There are 3 ways to turn a row about zero (a turn may also mirror it). The second row of each pair is the first, turned, with some noise. The first 27 pairs use one turn. New pairs use 3 turns, one after the other, and a turn may come again.
Some pairs, each with its turns in order after it:
[ -1.0 -26.3 -21.2   4.0 -29.3   1.3  -0.5  14.2]
[-10.9  -5.8   3.4   8.9  19.8   1.1 -37.3 -13.2] : (1)

[ 15.9  -4.9  -0.4   4.0   5.4  -3.7  21.8 -12.5]
[  6.9 -18.6  -0.3 -21.7   4.7  -2.7   3.0 -10.5] : (2)

[ 49.6 -11.1  49.6  11.9  -2.3  -0.8  -1.6   1.0]
[ 36.9 -10.7  47.4  -9.8 -36.8   5.5 -10.9  -0.7] : (1)

[ 5.0 10.9 -1.0 11.5 31.6  1.1 -5.9 25.6]
[-23.8   5.1  22.6  -2.1 -17.8  16.4   8.8 -10.9] : (2)

[ -1.7 -35.8  -4.1   1.9  -9.1 -17.5  -6.6 -11.7]
[ 14.3   2.5  10.8 -10.7   1.4 -24.1 -22.6  17.0] : (2)

[  6.1  38.2  39.3 -23.8   1.7  16.0 -14.3 -49.6]
[ -6.0  26.9 -30.7  -1.5  62.2  12.0  12.1 -26.0] : (2)

[ -4.1  -1.3 -11.3   1.5 -18.8  12.6  -3.5 -28.2]
[ -3.6  -9.7  -8.8  18.5   7.1  -6.6 -13.6  27.8] : (1)

[  4.9 -25.4  -9.0  -1.8   3.6  -4.8  -2.1   0.7]
[  0.5  12.3  -1.9   5.9  -5.6  -2.7 -21.8  -9.6] : (1)

[  6.3 -12.7  12.0   5.9 -38.1  -2.4  -9.7  20.6]
[-40.0 -10.5  -5.4   0.4  -7.1 -14.6 -22.5   6.3] : (0)

[ 17.5   6.1  -7.3  11.9   2.0   4.6   3.2 -34.8]
[ 11.1 -10.5  -4.1  29.2 -17.8  -7.1   4.5  15.2] : (1)

[  4.8  -0.7  23.1  -4.4 -17.3   1.0   3.1 -31.9]
[ -1.3  -5.1  10.4  36.7   9.9   5.9 -17.0   0.7] : (0)

[-10.9  -4.6   6.0 -21.5   7.7  11.7  -7.8 -11.2]
[ 15.7  12.3  12.6   1.9  12.0  -0.6 -14.2   6.8] : (0)

[  1.7  -4.8  10.8 -20.8   6.3   1.5   8.1  -8.7]
[ 13.6   5.5 -12.0 -11.8  -9.9   8.2  -3.7   8.3] : (1)

[-27.2   6.2 -13.7   8.8   2.6  13.5  13.0   1.5]
[ 13.2  12.9 -22.4  -3.8  -1.1   4.1   9.2  21.8] : (0)

[ 49.6 -11.6   0.8   8.5 -20.0 -20.5 -25.2  -4.3]
[-33.8 -19.9   6.7   5.3   5.8  -2.0 -10.5 -48.4] : (0)

[ 22.4 -24.1 -35.1  -2.7  11.2  12.2 -49.6  -3.4]
[-26.1  39.9  16.3  42.9 -11.6  17.7 -19.8   5.1] : (1)

[  2.3   4.3  12.8 -18.1   8.5 -41.2   6.2  -8.8]
[ 28.2  17.4  14.6 -27.3  10.1   8.6  13.0   4.0] : (2)

[ -8.8  -9.5   2.6   0.6  -3.1 -16.9 -17.4   8.1]
[ 7.5 15.6 17.1  6.2 -2.6 -3.5 -8.2 13.0] : (2)

[ 49.6 -12.2   0.7 -24.1  -0.3  14.7 -23.4 -15.0]
[ -9.7  -4.5  -9.8 -20.7  27.0  27.8 -46.0  -1.5] : (2)

[-21.5  -9.9  37.2  20.9  11.4  12.2   0.4  -5.8]
[ 21.7 -18.0  -3.7  19.1   7.3 -32.3  -1.6  23.0] : (0)

[-3.1  2.4 -9.0  0.0  1.2  2.3 -3.0 25.6]
[ -9.3   0.6  -3.2 -23.4  -6.5  -3.0   7.3   7.4] : (0)

[ 49.6  13.7  28.0 -14.9   7.6   4.5  22.6  13.1]
[-27.5  -8.7  48.1  13.6   5.1  -0.7  33.8  -3.0] : (0)

[ -5.1 -27.2   9.8  16.3  -1.1  34.0   3.7 -10.2]
[-27.8 -17.8  -7.6   1.8  11.1 -31.6  -8.8   4.4] : (2)

[ 24.0  -5.9 -22.9   2.5  49.6  30.6 -15.4  49.6]
[-47.0  20.4  14.4   1.3 -36.7  38.0  10.7 -39.1] : (1)

[ -5.3 -14.1 -15.9   8.3  -6.5   7.5  -6.7  20.4]
[ -7.5  -8.9   5.3  13.5 -20.6  -3.3 -14.0  11.5] : (2)

[  7.2 -11.2 -21.4 -10.5  49.6   1.2   3.7 -12.7]
[ -5.9  28.2 -29.8  16.2 -35.7   6.9   9.9 -12.1] : (1)

[  3.1  -4.2   8.3 -17.9 -17.5  11.8  -6.5 -12.0]
[-11.2  10.3  10.8   9.5  13.8   6.1 -22.5   6.7] : (0)

New pairs, each followed by its turns in order:
[-14.9   1.4  -8.5   3.9  10.4 -21.7 -15.3  -2.3]
[-12.4 -23.4   8.2 -16.0   3.8   5.3   4.7   2.4] : (2) (1) (2)

[  2.3 -14.5  -5.2   1.4  -5.4  -1.5  27.3  27.6]
[23.0 21.7  9.9 20.6 -3.0 -4.3 12.5  3.9] : (2) (0) (2)

[  1.0  18.3 -24.1 -15.5  -3.1  -4.7  24.2  14.4]
[-21.5   0.1 -12.0 -11.6 -17.0  -7.2  -9.1  28.1] : (0) (1) (2)

[ -3.6 -24.6  -3.0 -11.8 -28.6 -11.6   6.2  22.3]
[-15.2  12.4  -6.4  14.7  -9.6   8.1 -32.1  24.0] : (0) (0) (2)

[  5.4  -8.8   7.6   2.6   7.9  -3.7   8.4 -23.4]
[ 12.6 -14.3  19.0   1.1   8.9 -11.8  -1.7   1.9] : (0) (1) (2)

[ 19.4  10.8   7.2 -49.5  -1.3 -22.8 -18.0   7.3]
[-8.6 -2.0  7.2 11.1  3.3 46.6  6.4 36.6] : (0) (1) (2)

[-16.5  -7.4 -12.3  -6.1   3.2 -49.6 -14.9  -2.6]
[-17.0   6.3 -12.5  34.2 -13.3   6.5  36.6   1.7] : (1) (1) (0)

[15.7  8.1 37.4  5.4  0.0 -8.9  2.4  7.0]
[  4.7  11.5 -13.1 -15.6  -7.3  -8.4  30.7  18.7] : (2) (2) (2)

[ 14.8  -7.9  11.9   0.1  49.6  -2.1 -18.4  11.4]
[ -5.5   0.9 -10.0 -13.5 -27.3  36.7  14.6  28.2] : (2) (1) (2)

[  5.7 -22.8  14.9   0.3 -18.7   6.9 -15.6   5.2]
[14.5 -0.6 -4.9 -2.5  6.2 -2.1 33.8 -7.6] : (0) (1) (1)

[-11.7  26.4  -1.7   4.7  -3.7  -7.9  -1.8 -15.0]
[ 23.1 -20.5  -6.9   3.6   3.8   1.5  15.7   1.8] : (1) (0) (2)

[ 30.4  -1.5   4.1 -19.4 -15.1   5.3   1.2  -1.9]
[20.7 -4.4 26.4 -4.4 -7.0 14.6  8.2 -7.3] : (2) (0) (0)

[-4.0  2.5 20.1 -3.7 13.6 10.0 38.4  0.1]
[ -3.2 -12.8 -11.7 -13.7  19.5 -18.9 -23.1 -21.7] : (0) (0) (1)

[-25.6  -4.4  49.6   1.2   0.1   7.5   0.4 -14.7]
[-31.5   5.1  20.2 -18.4  21.0 -15.4  21.7  22.3] : (1) (2) (0)

[ 1.2 -6.9 -5.9  0.3 -0.6 11.1 -1.1 15.1]
[-3.5 -0.5 -5.2  4.1  9.2 -3.6 16.1 -7.2] : (1) (2) (1)

[ 13.0  -8.0  39.5 -14.9  28.1   6.6  14.0  13.6]
[ 18.9 -17.9  30.1  10.7  17.1 -26.0  -3.3  23.3] : (0) (0) (2)

[  5.3 -23.8  17.2  -2.1 -13.3   7.9  -8.9   1.2]
[12.1 -8.7  9.5 10.5 -2.1 23.6 -8.6 15.3] : (2) (1) (0)

[ 10.3 -23.8  23.9  -8.9  -2.0 -33.3   0.2 -28.1]
[ 19.0   4.0 -28.8   3.5   5.5 -22.2  -7.5 -38.7] : (0) (0) (0)

[ 12.8  -5.5  33.9   6.9 -26.1   9.5  -2.2   6.0]
[22.5 -7.9 -8.4 -2.4 32.3 -9.1  1.4 22.3] : (2) (1) (1)

[ 7.4 29.2 -4.2  3.4 -7.0 14.2 -7.1 28.1]
[ 16.9   7.7  19.0  -2.3 -11.8 -34.0  -3.3  -0.5] : (2) (2) (2)

[ 24.4   3.2  41.1  -6.0 -10.1  11.6  23.3   3.9]
[ 44.3  25.4 -15.5 -11.1  13.2  -2.9  -6.6   5.1] : (0) (1) (1)

[ -0.5   3.2  27.2  -2.1  -6.2 -19.7   7.7   4.9]
[  8.6 -16.4  15.4  -5.3   9.1  -3.0  22.4   6.1] : (2) (0) (2)

[-49.6 -19.0  37.0 -10.8  18.0   8.9  -1.6  -8.3]
[-22.1   2.4  25.2  -3.8  31.4   6.3 -36.9  34.2] : (1) (0) (0)

[ 26.6 -10.1   6.8  10.1   0.1 -37.5  12.5 -49.6]
[  3.7 -47.4  28.2  21.3   6.1  35.2  11.5   4.4] : (2) (1) (1)

[  2.3  37.3  -2.7   3.2 -31.1  43.1 -39.3   7.2]
[ 20.1 -31.7 -37.4  32.6 -16.6  14.6 -33.7 -16.4] : (2) (2) (0)

[ 49.6  18.5   6.7 -17.8  13.3   3.2  -1.8  18.5]
[  0.8  21.6  12.6  -8.5 -15.9  10.8  46.6 -24.5] : (2) (0) (1)

[-47.2  17.3 -46.0  -6.5  -4.3  45.8  27.5  -0.4]
[-60.0  -9.0 -18.3  16.1  -3.4  -3.5 -13.4 -55.9] : (2) (2) (0)

[ 19.3  21.9  -3.7  -4.4 -12.2  49.6  -2.3  -4.5]
[ 46.7  21.4   5.1  21.2  -2.6 -10.5 -10.7  -0.7] : (2) (2) (2)

[  6.5  49.6  -0.3  -1.3 -35.0  13.3   1.3  -0.4]
[ 27.8  26.9  -6.3  -8.7  11.9 -40.8 -23.4   9.8] : (2) (2) (2)

[-49.6  -1.7  17.6 -10.2   3.4  -1.9  -5.4  -3.3]
[-34.5   9.1   8.4  -0.3  14.5  23.8  11.9  26.5] : (1) (2) (0)

[-7.4 39.8 -8.4  1.1 -1.7 13.3  8.9  1.5]
[  2.4   4.0 -27.1  -4.2   5.6  11.6  28.5   4.0] : (2) (0) (0)

[  6.8 -19.7 -25.5   6.4   2.2  -5.5  -6.9  21.8]
[ -0.1 -21.3  -6.9 -19.2   5.9 -22.8  16.0  -2.6] : (2) (2) (0)

[-15.7  -7.6 -47.0 -22.2  39.8   5.5   8.7  25.6]
[-35.9   1.8 -35.8 -21.7   8.3 -14.6  38.2 -24.1] : (2) (2) (0)

[ -4.5  -7.3  15.0  -1.8 -34.1   6.6   1.8   3.2]
[ 29.9  -9.1  11.3  -2.3 -13.6   6.0  -2.8  12.7] : (0) (1) (0)

[ 18.6  -9.9 -10.4  41.2   9.8   4.6   3.5 -49.6]
[ -1.1 -13.8  51.3  -6.0  40.4  -7.1 -15.0   0.6] : (1) (2) (2)

